The rows of a group lie close to one hidden flat surface of 9 dimensions, which may be shifted away from zero. Surfaces can cross.
In the rows, zero is written as 128.
Some rows, each with its group after it:
[ 86 122  75 106 121 116 126 117 142 130 158  90  71 101 162 145 171 148
  60]  Suv
[ 82 131 122 150 101 144   5 132 129  98 179  77  60 146 135 107 120  97
 113]  Suv
[ 84  86  83  98 123 146 121  79 123  83 116 122  88 122 128 142 167 173
  70]  fino
[147 138  39 145 144 161 125  76 132 113 110 101 108 116 117 129  99 190
 109]  mifup
[102 111 100 111 137 115 154  84 114  90 120 129 111 133 118 143 149 139
  92]  fino
[123 137 143 138 156 120 134 108 115 109 123 120 147 124 124 163 121 131
 125]  fino
[148 131 107 142  91 130 117 143 152 119 140 142 138 108 125 107 127 112
 138]  Suv
[101 112 116 149 141 127 142  84  94  95 112 128 105 144 105 158 127 155
 104]  fino
[203 135  93  95 150  81 152 131 129 135  81 111  75 111 129 151 180 200
 133]  mifup
[104 181 116 162 148 121 134 152 136 133 142 194 135  67 126 156 144 103
 134]  Suv
[162 109 107  38 174  91 147  75 122  96 121 121 119 151 124 109 179 129
 112]  fino
[127 135 165 119 193 153 135  96 110 135 129 145 165 140 121 135 117 129
 140]  fino
[151 156 132  99 144  93 176 147 131 154 119 142 142 117 139 127 143 108
 143]  Tumu
[106 131 147 162 104 113 142 148 131 126 137 163 145 119 114 137 127  90
 134]  Tumu
[ 33 143 154 100 148 118 144 157  94 169 126 144  54 158 148 111 158  79
 112]  Suv
[ 85 205 117 212 154 108 148 142  98 157 165 182  85 150 102 116  89  49
 164]  mifup
[ 65 183 120 207 123 152 137 138  98 161 148  96 109 130 142 146  63 132
 129]  mifup
[ 75 153 145 141 130 120 100 125  88  93 171 125  97 110 142 178 160 165
 116]  Tumu
[137  83 109 111 133 125 130  87 126  60  98 178 134 101 100 161 175 176
 104]  Tumu
[192 145 139 140 116 152 113 182 142 176  74 116 141 114 136 115 100 179
 182]  Tumu
[106  72 143 204  62 143 142 139 155  80  95 173 188  90  93 169 111 104
 101]  Suv
[ 94 137 153 126 159 125 104 150 108 167 126  91  64 130 153 155 143 153
 109]  Tumu
[139 167  94  74 110  79 188 147 146 136  84 129 134 112 146  95 143  71
 140]  Tumu
[172 154 132 171 207 101  63 165 128 186 151 170  31 109 104 156 172 151
 143]  Suv
[205 124 141 100 140 106 120 109 130  82  80  87 168 113 119 167 129 178
 148]  fino
[159 180  65 137 189 141 106  93 106 129  99 123  87 132 109 120  97 173
 154]  mifup
[165 172 128 130 147 121 168 150 146 164 120 147 178  86 141 140 115 134
 155]  fino
[112 137 144 101 145 142  82  97 107  87 137 100 129 153 128 119 116 131
 138]  fino
[ 96  51 141 142 108 170 139 113 157 133 139 143 162 121 128 140 128 137
  72]  mifup
[ 91  46 127 134 157 145 131  73 123  93  83 135 117 130 100 175 146 156
  64]  mifup
[112 124 110 142 134 119 132 115 130 118 167 173 120 151 103  98 130  60
 122]  mifup
[128 106 152 141  82 110 116 144 130  99 132 130 136 123 126 143 143 118
 128]  Tumu
[184 129 130 118 128  87 178 154 150 146 124 165 150  77 134 168 183 163
 126]  Tumu
[ 85 100 144 185 121 107 179 129 113 140 103 152 104 143 104 161 123  94
 103]  mifup
[104  74 151 129 139 145 139 125 137 147 124 153 130 144 116 123 138 112
 102]  mifup
[ 59 162 150 120 135 108 139 140  90 124 126 137  93 141 136 131 135  87
 132]  Suv
[136 128 166 167  62 122  90 171 119  99 143 103 130  78 152 206 154 217
 135]  Tumu
[205 156  98 108 159 139 118 180 162 208 142 139 114  60 165 145 176 236
 142]  mifup
[145  81 134 134 119 163  94  97 132  80  95 127 162 123 106 144 120 173
 127]  fino
[171 113 105 170 110  71 208 111 116 155 168  92 100 172 119 140 118 137
 120]  Suv
[149 153 107 139 102 108  97 123 130  90 169 118 129 138 124 108 123  98
 147]  Suv
[123 104 124 173 141  84 176 124 102 172 137  81  54 153 130 177 141 174
  86]  Suv
[161  86 119  89 149 140 115  95 134 106 130 158 138 160 104  88 143 119
 132]  fino
[ 94 163 100 103 132  95 146 107 108 118 151 105  91 125 149 142 153 127
 106]  Suv
[187  90 152 145 161 120 131 176 156 202 129 169 108  89 127 168 185 201
 114]  Tumu
[ 91 172 122  51 193 132  75  97  95 130 182 119  65 174 146  75 152 101
 133]  mifup
[108 153  80 116  71 146  42 173 171 119 151 107 103  65 169 115 151 139
 114]  fino
[130  85 150 146 121 113 168 126 136 109  53 124 159 102 116 184 127 139
 101]  Tumu

New rows. What belongs after each?
[159  58 175 103 181  86 105  81 146  67 102 148 157 104  91 195 181 113
  89]  fino
[ 47 155 148 168 150 134 121 119  96 128 156 114 100 127 139 168 120 129
 105]  mifup
[145 152 156 168 157 147 139 116 102 133 127 148 165 160 102 122  73 115
 177]  fino
[ 88 210  88 122  78 157  92 143  98  81  69  83 121 105 148 118  83 157
 174]  Tumu
[183 169 124 162 119 108 119 134  95 117 110  98 109 162 110 122  86 147
 188]  fino
[107 111 125 175 158 147 182  96 109 139 125 189 139 159  85 126 100 122
 127]  fino
[136  91  99  59 108 140 177  76 139  79 128 153 193 148 121  79 136 107
 117]  fino
[149 101 146 180 109 137  70 135 141  93 109 137 141 104 100 161 120 139
 129]  fino
[108 132 113 158 126 146 124 123 121 125 132 143 121 125 119 129 114 136
 123]  fino
[130  83 138 179 126 160  91 158 145 159 124 190 100 113 101 139 151 155
 121]  Tumu
[162 115 113 128 164  83 171 106 121 125 105 155 111 132 101 151 154 129
 118]  fino
[ 97 162 104 170  78 153  92 148 123 120 157 128 114 135 127  95  88 104
 151]  fino
[132 156 123 160 118 161  55 146 119 127 134 106 104 125 129 120 101 166
 153]  fino
[109 144 178 150 142  87 148 175 111 159 135 156  96 118 133 172 165 121
 132]  mifup
[120 117 119 172  95 165  97  97  89  87 127 129 117 196  84  89  69 133
 168]  fino
[126  58 139 168 131 154 108  87 123  80  92 156 133 133  83 166 125 162
 110]  fino
[139 108 138 136 148 132  88 129 145 123 144 173 126 130 106 112 140  90
 128]  fino
[126 132  78 191 114  98 185 135 148 156 154 182  98 119 105 132 134  92
 106]  mifup
[122  96 100 125 171 169 152 109 124 182  62 113  88 162 121 110 101 170
 110]  mifup
[ 67 176 134 149  90 151 164 162 130 121 108 172 185  77 143 135 105  97
 150]  Suv
[161 130 110 123 179 171 111 109 118 150  77 135 115 165 104  83  87 148
 165]  mifup
[120 137 119 138 142  77 183 113 131 116 123 150 136 108 117 166 149  96
 104]  fino
[189  92 127 198 119 111  52 151 147 120 124 174  75 137  66 124 135 108
 155]  fino
[128 105 136 163  94 162  61 132 149  84 104 115 160  82 118 167 119 171
 119]  fino
[115 110 133  92 126 126  73 109 139  78 148 122 129 119 128 127 153 104
 108]  fino
[ 99 104 159  72 189 118 129 149 133 197 170 189  70 150 137  91 198  80
  99]  mifup
[ 49 117 112 167 112 170 106 113 120 104 161 158 116 131 120 114 113 104
  99]  fino
[134  90 138  72 167 149 151  84 147  94 100 138 204  89 137 162 153 162
  95]  fino
[186 150 135 107 131 119 127 147 131 143 154 156 145 131 127 103 146 139
 180]  Tumu
[121 120 120 114 127 135 105 113 132  98 134 132 133 121 125 129 140 121
 120]  fino
[146 129 145 164 133 108  95 100  86  76 108  95 103 177  92 143  95 133
 160]  fino
[137 124 142 131 129 130 111 120 117 109 124 130 138 134 116 131 126 132
 139]  mifup
[127 143 113 102  71 112  62 141 167  76 141  92 148  70 160 132 151 108
 116]  fino
[192 166 112 169  96 131 109 174 148 166 160 140 137 134 121  77  86 109
 190]  Suv
[158 120 112 145  98 103  93 125 133  87 120 122 106 128 106 131 140 123
 138]  fino
[186 179 147  92 161  93  61 139 122 109 119  59 117 112 151 147 137 150
 165]  fino
[101 160 133 145 125 133  40 162 148 135 184 144  94 111 133 103 140  62
 132]  fino
[114 139 112 103 105 119 110 114 128  75 116  84 134  98 148 157 139 148
 107]  fino
[ 89 110 104 166 113 134 145  92  97  92 126 137  97 157  97 135 113 135
 109]  fino
[130 127  95  98 187 140 107  85 111 118 108 120  83 149 119 116 133 152
 118]  mifup
[114 138  43  81  64 129 139 106 122  88 117  79  89 130 151  95 136 169
 113]  fino
[143  41 139 131 142 139 118 133 158 161  67 158  96 146  95 118 145 114
  97]  Tumu
[106 145 106 141 108 121 134 120 119 108 132 116 115 124 125 133 122 123
 121]  fino
[136 165 149 114 128 104 130 127  93  78  91 121 142 117 122 157 127 149
 168]  Suv
[ 79  73 160 174  60 139 202 153 124 173  87  83 138 168 139 129  77 121
 103]  mifup
[197 117 130 129 119 112 129 160 161 143 142 177 147  91 123 136 169 156
 146]  mifup
[132 147 130 158 122 130  94 138 136  83 102 158 155  71 116 173 131 144
 143]  Suv
[ 70 192 156 154 170  73  94 136 102 130 193 132  75 140 125 138 130  26
 131]  fino
[ 94 144 159 148 155 126 137 128  87 146  90 111  89 169 118 135  96 120
 147]  mifup
[184 164 139 146 115  84 143 156 101 129  76 102 109 129 120 159 124 170
 179]  mifup
[ 92 104  91  72 138 162 119 110 153 121 151 157 122 111 145 101 168 124
  91]  fino
[152  81  90  82  92 135 125  87 137  75 140 162 143 184  94  44 132  81
 136]  fino
[100 138 116 159 110 164 102 132 119  99  99 162 132 123 103 115 100 127
 152]  Tumu
[ 59 153  96 143  96 127 140 153 130 111  29  93  99  67 145 174 123 143
  96]  Tumu
[154 112 128 131 139  89  90 110 113  96 136 133  84 163  93 118 144  89
 137]  fino
[146 100  98 102 148 115 121  87 106  94 106 118  76 159 107 125 149 163
 117]  fino
[184  99  54 153  98 142 155 105 168 125 117 133 152 118 110 104 112 155
 117]  mifup
[120 145 122 127 148 117 128 131 117 140 143 135  98 130 131 136 143 133
 125]  mifup
[ 69 112 127 163  83 105 141 166 143 128  84 131  95  75 137 179 156 121
  78]  Tumu
[ 42 160 131 157 182 166  98  87  73 115 119  94  89 159 127 145  77 138
 115]  mifup
[ 96  86 115 153 125 174  95 101 123 102 117 145 114 127 112 138 127 169
 100]  fino
[119 166 126 109 149 108  88 131 114 107 132 135  94 110 131 141 155 134
 135]  Suv
[190 183 115 116 155  91 157 123  99 132 100  86 112 143 129 133 113 163
 174]  fino
[221 101 188 169 132  99 123 127 152  84  88 153 223 108  80 168 102 102
 168]  fino
[ 51 140  49 167  82 133 174 115 105 112 124 115  63 115 135 147 125 167
  80]  fino
[180 195 143  92 167 119  63 125  96 103 136 127 119 153 119  99 123 142
 206]  mifup
[111 129 124 122 159 117 172  85 108 113 120 129 125 138 120 157 129 142
 112]  fino
[ 66 170 191 126 158 105  87 115  65  86 164 144 104 190 111 115 119  38
 164]  mifup
[ 95 151 147 173 167 180  77 116 113 117 144 147 144 100 118 166 106 160
 133]  mifup
[153 100 103 113 145 130 151 104 138 120 104 151 134 120 113 131 146 158
 118]  fino
[128  98 108 116 106 121 136 103 130  63  84 154 143  95 111 157 156 155
 114]  Tumu
